There are 9 hidden switches. A switch that is on adds its own fixed numbers to the row, and there is some noise. The rows also spread widely along 15 directions, which tell nothing about the answers.
(in the rows, 128 means zero)
Known rows, each followed by its switches (1 for on, 0 for off):
[117  94 101 113 130 134 117 168 157  81  82 107  64 110 177 134 167  83
 106 154 141  90  95 133 101 168 107  95 152 143 162 159 114 139 104]
0 1 1 0 1 1 1 0 1
[125  66 100 118 146 152 131 127 101 159 126 117 104 153 133 122 101 125
 145 160  69 100 187 167 167 134 120 121 148 123 127 120 168 142 132]
0 0 1 0 0 0 0 1 0
[131 158 150 153 117 126  97 100 183  91 116 156 115 144 170 122 166 108
 127 156 121  91 144 171 141  90  88 153 152 140 149 155 189 150 115]
0 0 0 0 1 1 1 1 1
[139 125 106 107  90 133 141 135 140  61  79 101  85 147 154 140 150 114
  58 159 107  63 128 128 151 152  64 130 115 123 156 129 127 151 105]
1 1 1 0 0 1 1 1 1
[ 98 175 101 183  80 116 192 123 125  77 136 154 116 110 100 135 160 145
  85 117 150 132 164 141 109 151 128  91 163 169 111 130 107  58 161]
1 1 0 1 0 0 1 0 1
[100 174 125 149  84 155 134 145 122  57 115 123 143 152 130 131 144 169
 115  83 116 100 168  93 159 123 153 122  92 159 119 141 121 116 124]
1 1 1 0 0 0 0 0 0
[112 113  54 154 102 165 171 186 141  45  87  66 125 121 122  99 140 128
 114 123  99  78 134 109 124 142 116 106 129 148 147 183  87 124 110]
0 1 1 0 1 0 1 0 0
[ 98 114 117 175 145 205 173 133 164 123 145 120 166 108 114  92 102 168
 164 124 122 104 175 161 118 120 142  97 140  99  91  86 155  89 158]
0 1 0 1 1 0 1 1 1
[134 135  82 104 104 150 147 172 100  83  95  95 135 166 119 116 125 170
 113  89  93  89 179 100 162 158 122 111 117 184 130 153 105 100 134]
0 1 0 0 1 0 0 0 1
[ 62 121 102 125 141 127 134 134 124 128 144 119 106 130 101 102 135  93
 132 158  86  88  90 192 112 103  88 119 135  51 157  99 123 102 141]
0 1 1 0 0 1 0 1 0
[148 137 190 179 122 172 112 137 166 136 121 137 105 119 165 133 126 137
 121 166 176 119 128 108 126 133 168 116  94 133  98 137 164 124 119]
0 0 0 1 0 1 0 1 1
[ 85 180 106  99  76 133  85 110 127 106 102 133 156 133 139 162 138 164
 151 111 103 113 149 199 123 149 123 138 148 119 153  68 157 161 120]
0 0 1 0 1 0 1 0 1
[144  96 100 120 187 161 147 176 163 103 124 119 123 125 131  85 132 144
 172  96 140 116 119 127 105 122 133  81 157 162 105 175  86  53 143]
1 0 0 0 0 0 0 0 1
[114  45  88 154 181 165 171 147 144  92 123 128  68 123 141 138 162 167
  80 170  94 103 175 115 142 119 118  64 195 153  96 121  66 120 100]
0 0 1 0 1 1 0 1 1
[201 139 166 143 130 116 145 137 182 133 130 196 104  88 129  98 142  81
 120 166 159 104 138 136 133 120  84 152 166 114  96  92 180 105 175]
1 0 1 0 0 1 0 0 1
[140 161 160 129  92 142 139  98 180 150  99  78 109 113 143 152 126 151
 102 152 161  77 139 117  58 194 115 130 142 132 167  95 139 134 103]
0 0 0 1 1 0 1 0 1
[156 106  69 155  99 155 166 148 138 115  77  81 126 110 141 125 131 150
 127 136 117  92 207 143 108 209 139  96 179 187 140 146 155 137 124]
0 1 1 1 1 1 0 0 1
[114 154  67 170  71 132 155 135 158  88  85  91 147  98 112 137 175 127
 107 156  90  86 141 137  85 148 109 155 164 122 171 118 129 186  98]
0 0 0 0 1 0 0 0 1
[109 158 117 143 144 131 135  91 135  65 124 159  87 170 142 125 192 133
  66 162  88 109 139 135 129  85  89 139 144 128 121 127 123 140 106]
0 1 0 1 0 0 1 0 1
[101 100  94 108 135 155 103 138 105 132 122 121  88 173 138 132 139 151
 122 165  47  89 183 148 156 130 122 130 157 127 130  91 148 161 115]
0 0 0 0 1 0 1 1 1
[131 126  95 124  67 149 138 195 102  93  80  92 109  97 114 146 100 166
  95 144 151 115 118 125 131 191 141  93 110 122 118  98  76 118 131]
1 1 1 0 0 0 0 1 0
[137 115  75 142 150 184 169 182 176  84 110 135 155 107 136  68 158  85
 168 111 111 116 117 119  98 120 131 138 143 112  99 138 167 139 156]
0 0 0 0 1 0 1 1 0
[122 155  94 183 131 147 160 134 151  96 121 128 134 134 107  78 162 106
 116 187  84  95 100 163 106  83  94 158 125  67 132 135 156 138 124]
0 1 0 0 1 0 0 1 1
[128 156 141 130 119 152  78 137 108  87 102 138 123 168 164 145 136 175
 123 128 131 138 122 132 163 110 161 119  83 161 111 174 117 131  95]
0 0 0 0 0 0 0 0 1
[ 94 116 157 156 131 176 149 139 185  70 130 167 129  86 143 142 149 152
  94 124 158 106 135 108 132 110 127 102 134  99  86  63 114 129 133]
0 1 1 1 1 0 0 1 1
[138 220 134 148  41 149  93 158 115 102  88 111 142 132 126 121 115 157
 123 145 136 107 131 141 138 153 149 158  80 120 133 112 159 148 131]
0 1 0 0 1 1 1 0 0
[134 168 130 178 100 125 141 133 150 109 105  95  78 123 122 123 164 138
  84 174 125  83 143 105  87 150 124 128 154 150 156 145 114 130 101]
0 1 1 0 1 1 0 0 0
[112 140 119 199  85 127 183 120 136  80 111 139  74  86 125 172 171 147
  35 190 168 136 114 121 100 155 126  79 149 137 115 121  72 115  99]
0 0 1 0 1 1 1 0 1
[ 94  99 130 155 128 143  94 138 203  91 109 129 129  66 163 140 144 130
 166 130 157  91 144 196 108 119 112  97 200 136 154 125 129 136 121]
0 1 1 0 0 1 0 1 1

New rows. What belongs after each?
[152 155 131 138 125 127 159  86  73 149 133 126  65 188 117 130 120 162
  73 179 107 122 167 149 137 156 113 106 118 154 116 145 139  74 124]
0 1 1 0 0 0 1 0 1
[ 89 116 133  58 129 150 119 138 176  68  98 112 121 126 167 155 162 118
 113  71 127  63 110  94 110 154  95 122 124 110 160  81 112 151 112]
1 1 1 0 0 0 0 0 1
[147 184  92 108 130 191 174 128 121 102 101  94 155 178 124  92 125 188
 134  93 111 123 133 123  89 165 140 114  94 130  99 126 143  95 134]
0 1 1 0 1 0 1 1 0
[100 170 151 135 121 181 127 120 126 108 126 133 120 167 148 141 164 173
 106  95 112 119 162  63 114 139 180 132 101 144  99 101 150 149 115]
0 1 0 0 0 0 0 1 0
[ 68 106 143 123  87 121 109 137 127 112 127 125 101  97 130 173 105 148
 109 115 149  96 176 148 149 159 122  87 161 148 148  85 100 107 141]
0 1 1 1 0 0 0 1 0
[108 127 111 154 114 165 140 160 125  85 126 150 105 134 137 125 162 116
 118 117 111 122 158  79 145 126 167 120 125 159  96 137 140 139 132]
0 0 1 0 0 0 1 0 0
[148 121  40 105 149 167 148 151 115 135  92  88 137 159 124  87 145 142
 171 128  49  97 175 162  87 178 136 128 168 142 138 128 174 145 129]
0 1 1 0 1 0 0 0 1
[169 104 132 146 124 161 133 159 151 103  89 101 107 127 164 113  98 139
 131 158 170 110 125 142 142 153 130  91 105 159 118 190 130  93 120]
1 0 0 1 1 0 1 0 1
[132 168 173 164  78 117 118  93 139 148 127 130 103 125 127 164 124 166
  96 158 143  93 192 139 135 155 129 122 144 160 138 101 146 113 122]
0 0 1 1 0 1 0 0 1
[138 109 129 120 164 140 127  80 153 128 117 109  97 172 154 132 147 152
 110 170  74  73 172 147 131 109  85 137 157 135 153 132 145 156  82]
0 0 1 0 1 0 0 0 1
[112 125 129 105 104 147 148 137 104 123 110 102 117 134 130 149  84 159
  99 134 158 123  94 145 139 164 118  84  77 113 128 119  89  78 125]
0 0 0 0 1 0 1 0 1
[130 114  99 119 146 156 112 177 102 111 114 151 116 150 136  93 133  97
 139 147 100 126 106 151 153 119 138 129  95 102 100 137 153 124 151]
0 1 0 1 0 0 0 0 1
[130 107 120 121 120 154  92 187 139  81 103 182 135  74 154 139 128 131
 154 120 163 154 116 153 158 127 158 109 141 118  77  87 124 151 152]
1 0 1 0 0 0 0 0 0
[ 41 116 100 137  99 138 142 124 108  66 119  82  87 156 121 154 122 166
  62 150  94  80 140 147 154 123  97  81 117 119 159 128  58 106  95]
0 1 1 1 1 0 1 1 0
[131 193  65 198  80 120 130 137  98  77 110 117 119 162  86  94 149 154
 111 200  61 115 142 186 146  83 111 152 138 131 136 175 119 130 110]
0 0 1 0 1 0 1 0 0
[117 128 116 133 127 114 107 134 169  81 111 102 109 127 131 114 140 141
 132 136 120  70 134 176 122 103  71 116 173 154 173 175  95  96 115]
0 1 1 0 0 0 0 1 1
[ 67 129 102 170 125 163 124 172 160  96 126 128 135  99 139 114 172 101
 174 105 122 114 118 122  93 124 186 111 135 120 132 139 144 137 129]
1 0 0 0 0 1 0 0 0
[105 199 168 203  66 133  86 101 147 111 113 111 133 135 141 131 121 153
 133 178 139  90 139 195 137 113 141 134  98 125 165 162 177 128 100]
0 1 1 1 1 1 0 0 1
[ 64 143 153 155 129 141 112 136 186  98 133  93  84  99 128 131 135 159
 130 151 159  74  94 158  78 119 119  81 148 106 167 118  66  73 104]
1 1 1 0 1 0 1 0 1
[ 86  74 129 152 120 190 116 200 141 116 136 144 136  87 123 129 108 123
 159 125 114  96 159 106 174 116 175 111 116 103  94  78 134 142 147]
0 0 1 0 0 0 0 0 1
[159  98 120 150 115 116 164 140 177  97 113 149 112  70 121 121 132  96
  95 162 152 100 142 142 128 127  66 129 183 123 120 107 120 125 151]
0 0 1 1 0 0 0 1 0
[175 138  87 109 108 119 153 117 117 144  70  94  97 110 140 154 137 161
  98 157 154 143 123 158  57 227 124  95 177 158 140 119 110 129 106]
0 0 1 0 1 1 0 0 0
[114 126  84 175 133 157 162 169 168  94 128  83 113 110  92  89 146 162
 142 124 106  73 179 112  89 125 122 100 191 171 136 152  75  77 134]
0 1 0 0 0 0 1 0 1
[167  80 152 150 152 152 118 146 123 149 133 170  88 118 145 102 114 106
 129 172 122 114 190 129 181 119 135 131 149 138  85 114 185 134 159]
0 1 0 0 0 1 0 0 0
[145 118 104 168 143 179 184 131 153  96  94  80  90 125 145 116 155 159
  85 156 139 116 132  80  67 166 146  98 135 151 117 162  99 135  89]
0 1 0 0 1 0 1 0 0
[103 145 173 124  74 130  93 126 135  73  91 107 108 129 172 191 107 193
  85 102 194 104 151 127 162 168 136  72 104 198 148 155  85  96  98]
0 1 1 1 1 0 0 0 1
[152 126 107 120 129 133 141 158 136 109 101 148 105 107 128 114 144 104
  95 163 145 129  88 152 104 147 100 126 140  98 107 101 122 120 150]
0 1 0 1 0 0 0 1 1
[161 179 175 125 111 111 157 101 140 111 127 169 123 123 121 135 122 130
  79 138 185 136  75 137 124 125  86 125  94 108 105 117 116  70 141]
0 0 1 0 0 0 0 0 1
[135 161  94 197  97 141 147  96 112  96 102 134 136 118 114 144 125 220
 100 189 126 149 164 223 128 124 123 100 169 137 102 120 114 124 107]
0 1 1 0 1 0 0 1 1
[ 52 138 109 145 122 141 111 115 139 101 152 153 135 142 121 126 156 129
 144 133  73  99 143 181 143  74 109 136 147  94 138  98 140 131 132]
0 0 0 0 0 0 1 1 1
[117 140 140 114 104 162  76 147 128 118  92  93 129 159 163 107  83 111
 166 152 128  85  98 194 153 138 127 128  57  96 159 164 185 126 120]
0 1 1 1 1 0 1 0 1
[ 94 137 115 153 133 161 132 114 136 136 122 112 124 116 129 137 138 181
 148 129 120 124 168 157  81 155 166  98 173 137 128  98 129 129 113]
0 1 1 0 1 0 0 0 0
[137 197 171 142  94 108 140  91 156 106 126 135 118 133 123 140 143 174
  88 118 157  91 167 124 119 134  92 126 150 167 144 122 119  81 131]
0 1 0 0 1 1 0 0 1
[121 116 129 149 119 129 198  85 133  99 128 116 106 126 117 129 110 150
  58 154 143 100 160 144 141 130  67  97 140 127 127 122 100  84 133]
0 1 0 1 1 0 1 0 0
[114 139 133  78 114 160 119 149 166  70  97  85 137 147 149 106 111 127
 129  95 130  61  97 126 136 121  78 137  80  93 157 127 121 119 128]
1 1 0 0 0 0 1 1 0
[132 139 109 135 126 118 161 123 122  85 131 173 103 147 123  99 147  93
  95 161 110 116 119 175 153  99  69 133 130 103 112 134 152  91 163]
1 1 0 0 0 0 1 1 1
[124 162  88  93 115 138 181 104 133  86 113 127 163 167 125 110 162 100
 119  72  83  86 146 121 119 144  85 150 114 127 147 127 176 122 144]
0 1 1 0 0 0 0 0 1
[ 59  91  99 160 106 146 144 169 154  73 116  96 114 113 133 135 146  96
 111 141 111  74 111 129 135 122 117  96 117 114 163 154 103 120 110]
0 0 1 1 1 0 0 1 1
[ 56 133 134 165 100 127 122 141 121  72 128 144  69  95 127 181 171 157
  59 141 152 130 119  98 109 133 155  82 147 141 124 101  44 125  99]
0 1 1 0 0 0 0 0 0
[124 121 102 184  91 164 168 172 154 136 115 138 152  50 107 137 112 157
 152 132 170 141 164 161  90 186 172  80 181 141  92  82 133  97 165]
0 0 1 1 1 0 0 1 1
[131 146 104 148 129 131 122 100 125 119 111 108  97 159 132 109 144 145
 118 166  91 105 172 168 114 125 109 135 163 151 144 152 145 133 114]
0 1 0 1 0 0 1 0 0
[123 160 162 168 111 152 130 168 187  71 126 159 122 103 153 126 161 133
 134  75 190 111 160  91 121 143 161  87 148 204 100 158 135  72 156]
0 1 1 1 0 1 0 1 1
[ 74 100  98 134 148 134 148 130 168  97 134 114 106 114 125 101 151  88
 141 133  99  73 134 162 105 112  85 116 175 104 165 128 128 117 131]
0 1 1 0 1 0 1 0 0
[144 139  86  77 147 142 133  93 145 101  97  95 140 186 161  97 136 142
 162  89  86  91 174 180 115 142  77 136 159 163 158 166 178 119 130]
1 1 0 0 0 0 1 1 0
[103 148 150 137 160 194 132 127 165 103 140 127 148 134 133  96 110 195
 157 103 141 115 136 144 117  93 137 103 121 108  94 102 116  86 138]
0 1 0 0 1 0 1 1 0
[160 141 182 171 130 110 170  77 150 143 150 159 105 120 107 122 106 137
  76 193 165 117 115 163 139  91  64 129 121  98 111 127 123  61 144]
0 0 0 0 0 0 0 1 1
[ 76 112 111 106 114 125  90 173 158  72 109 123  86  93 142 141 148 133
 120 122 137  87 141 142 121 142 113  98 187 142 154  94  77 125 132]
1 1 0 1 1 0 1 0 0
[157  74 129 165 170 167 150 174 150  92 112 156  83 104 158 125 147 139
  92 163 164 145 127  87 135 131 156  76 141 162  70 151  91 111 121]
0 0 0 1 1 0 0 0 1
[ 92 108  67 135  65 128 126 175 121  63  72 125 106  77 147 154 138  91
  91 178 142 120  76 203 132 167 102  99 130  87 149 112 118 163 120]
0 1 1 0 1 1 1 1 1
[120  92  76 137 124 152 195 144 162  37  87 114 109 111 160 132 170  97
  74 118 137  99 127 104 111 164  94  89 141 152 128 158 114 133 114]
0 1 1 1 1 0 1 0 1
[142 178 119 105 115 187 157 149 155 108 108  75 153 151 112  96 113 187
 132  99 121  88 117  99  92 143 123 134  91 101 115  99 105 101 131]
1 0 0 0 0 0 1 1 0
[142 119  52  96 105 140 161 138 132  45  60 127 156 100 153 144 155 142
 104  98 132 135 133 153 116 171 100 111 161 146 125 118 113 169 120]
0 1 1 0 1 0 0 0 0
[ 97 148 127 152  81 113 118 164 124  78 125 193  96  89 135 150 147 104
 106 134 179 150 115 168 137 146 137  88 150 148 100 114 126  86 168]
0 1 1 1 0 0 1 1 1
[109 152 142 136  99  95 100  85 124  58  93 137 108 153 170 161 135 138
  81 151 157 114 110 204 166 109  77 103 109 156 164 194 119 113  91]
0 1 1 1 1 0 0 0 1
[115 145 148 194 112 149 155 120 165  95 137 133 100 113 126 128 140 165
 110 141 147  97 185 120 125 125 135  95 164 176 119 142 119  86 124]
0 1 1 0 1 0 1 0 1
[ 83  97 113 160 126 162 127 189 139  84 114  93 118  95 121 122 102 157
 120 148 153 103  96 151 135 119 139  68 112 112 129 144  52  83 119]
0 1 0 1 1 0 0 0 1
[131 126 119 172 151 118 121 124 125 102 126 138  33 151 133 108 156 137
  86 219 108 110 144 168 123 106 110 103 176 142 124 157 110 105 109]
1 1 1 1 1 0 1 0 0
[ 92 115  95 152  99 122 151 170 102  98 119 129 100 115 104 117 133  93
  85 164 109 106 120 129 150 130 116 119 118 104 131 120 109 120 143]
0 1 0 1 1 0 0 0 0
[125 113 130 153 133 132 133 131 168  98 122 107  98  96 134 122 106 168
 144 138 176 100 143 189 110 134 104  64 179 165 141 166  81  46 131]
1 1 1 0 0 0 1 0 1
[116 125 150 186 135 149 202  87 173  85 154 167 155  84  99 117 115 156
  88 151 147 103 146 161 151  71  70 113 139  75  95  74 114  89 146]
0 1 1 0 1 0 0 0 1
[116 185 150 161  99 128 113 111 107  72 128 173 125 158 132 147 140 176
  92 134 143 153 124 144 170  86 134 116  95 147  94 152 111 101 121]
0 0 1 0 0 0 0 1 0
[148 115  88 163  60  94 120 146 156  81  77  99  72  96 138 141 147 116
  89 185 122  65 201 168 132 167  73 129 217 196 178 157 129 149 124]
1 1 0 1 0 0 1 1 1
[102 104 103 128 136 163 142  95 123 114 114  74 119 178 144 122 110 151
 121 155  71  79 161 163 149 122 104 118 109 115 152 146 143 141  91]
0 0 1 1 1 0 1 0 0
[129 126 170 131 153 167 134 127 209 100 110 131 139  73 157 135 126 157
 131 118 206 121  87 125  78 130 128 100 142 107 109  95  94 119 114]
0 0 1 1 1 0 0 0 0
[149 161  89 156 152 173 175  93 177  83 111 168 170 106 144 114 179 150
 152 113 142 168 114 172  57 128 134 118 168 122  84 119 160 136 129]
0 0 1 0 0 0 1 0 1
[100 102  87 131 181 164 181 105 185 139 124 107 138 122 148  98 170  99
 166 107 106  98 142 157  36 164 120 108 185 118 151 125 184 120 135]
0 1 0 1 1 0 0 1 1
[119 125  87 192  86 142 157 120 116  76  94 121 105  99 118 157 150 170
  59 193 115 129 156 147 125 136 122 116 161 129 114 112  94 168  96]
0 1 1 0 0 0 0 1 0
[106 122 118 168 160 159 165 105 159  77 115 136 125 133 171 104 157 101
 125 141 145 128  93 170 110 117 128  92 108 105 121 177 166 112 115]
1 1 1 1 1 1 0 0 0
[178 130 109 100 114 123 178 140 142  63  90 163 126  89 124 133 139 152
  49 128 166 121 128 126 145 146  56 113 160 131  93  76  74 109 153]
0 1 0 0 1 1 0 0 1
[132 142  77 153  89 139 209 147 143  76 101  83 135  94  93 114 120 153
  95 123 154 101 117 142  90 167  90  90 139 132 137 141  69  59 144]
1 1 0 0 0 0 1 0 1
[154  81 103 143 133 102 139 150 173  43  96 151  85  91 150 113 149  75
  88 188 154 106  79 173 153  86  41 119 160 123 136 181  90 120 121]
1 0 0 0 0 0 1 0 1
[111  99 122 126 150 178 133 180 154 106 124  85 104 123 117  98  95 163
 139 133 128  72 130 125 129 126 119  85 126 122 126 125  73  70 130]
0 1 1 0 1 0 1 0 1
[127 160 178 175 122 185 123 155 215  87 123 154 137  75 148 118 147 138
 147 124 191 112  99 108  88 117 162 119 117 104  89  95 137 117 135]
1 0 1 1 0 0 1 0 1
[138 116 117  75 113 136  75 175 127  86  67  98  67 148 174 139 134 113
 102 158 124  83  93 129 138 165 105 122 108 137 161 146 117 158  95]
0 1 1 0 1 0 1 0 1
[149 126 166 164 129 159 122 174 151 151 134 110 117 106 116  99  81 148
 164 135 171 106 148 117 129 140 166  97 123 155 109 151 118  61 150]
0 0 1 1 0 0 0 0 0
[ 89 115 145 141 122 155 162 130 188  72 129 156 131  84 159 133 144  98
 128  88 183 100 128 138 118 145 116  81 134 123 118 108 146  88 158]
1 1 1 1 0 1 1 0 1
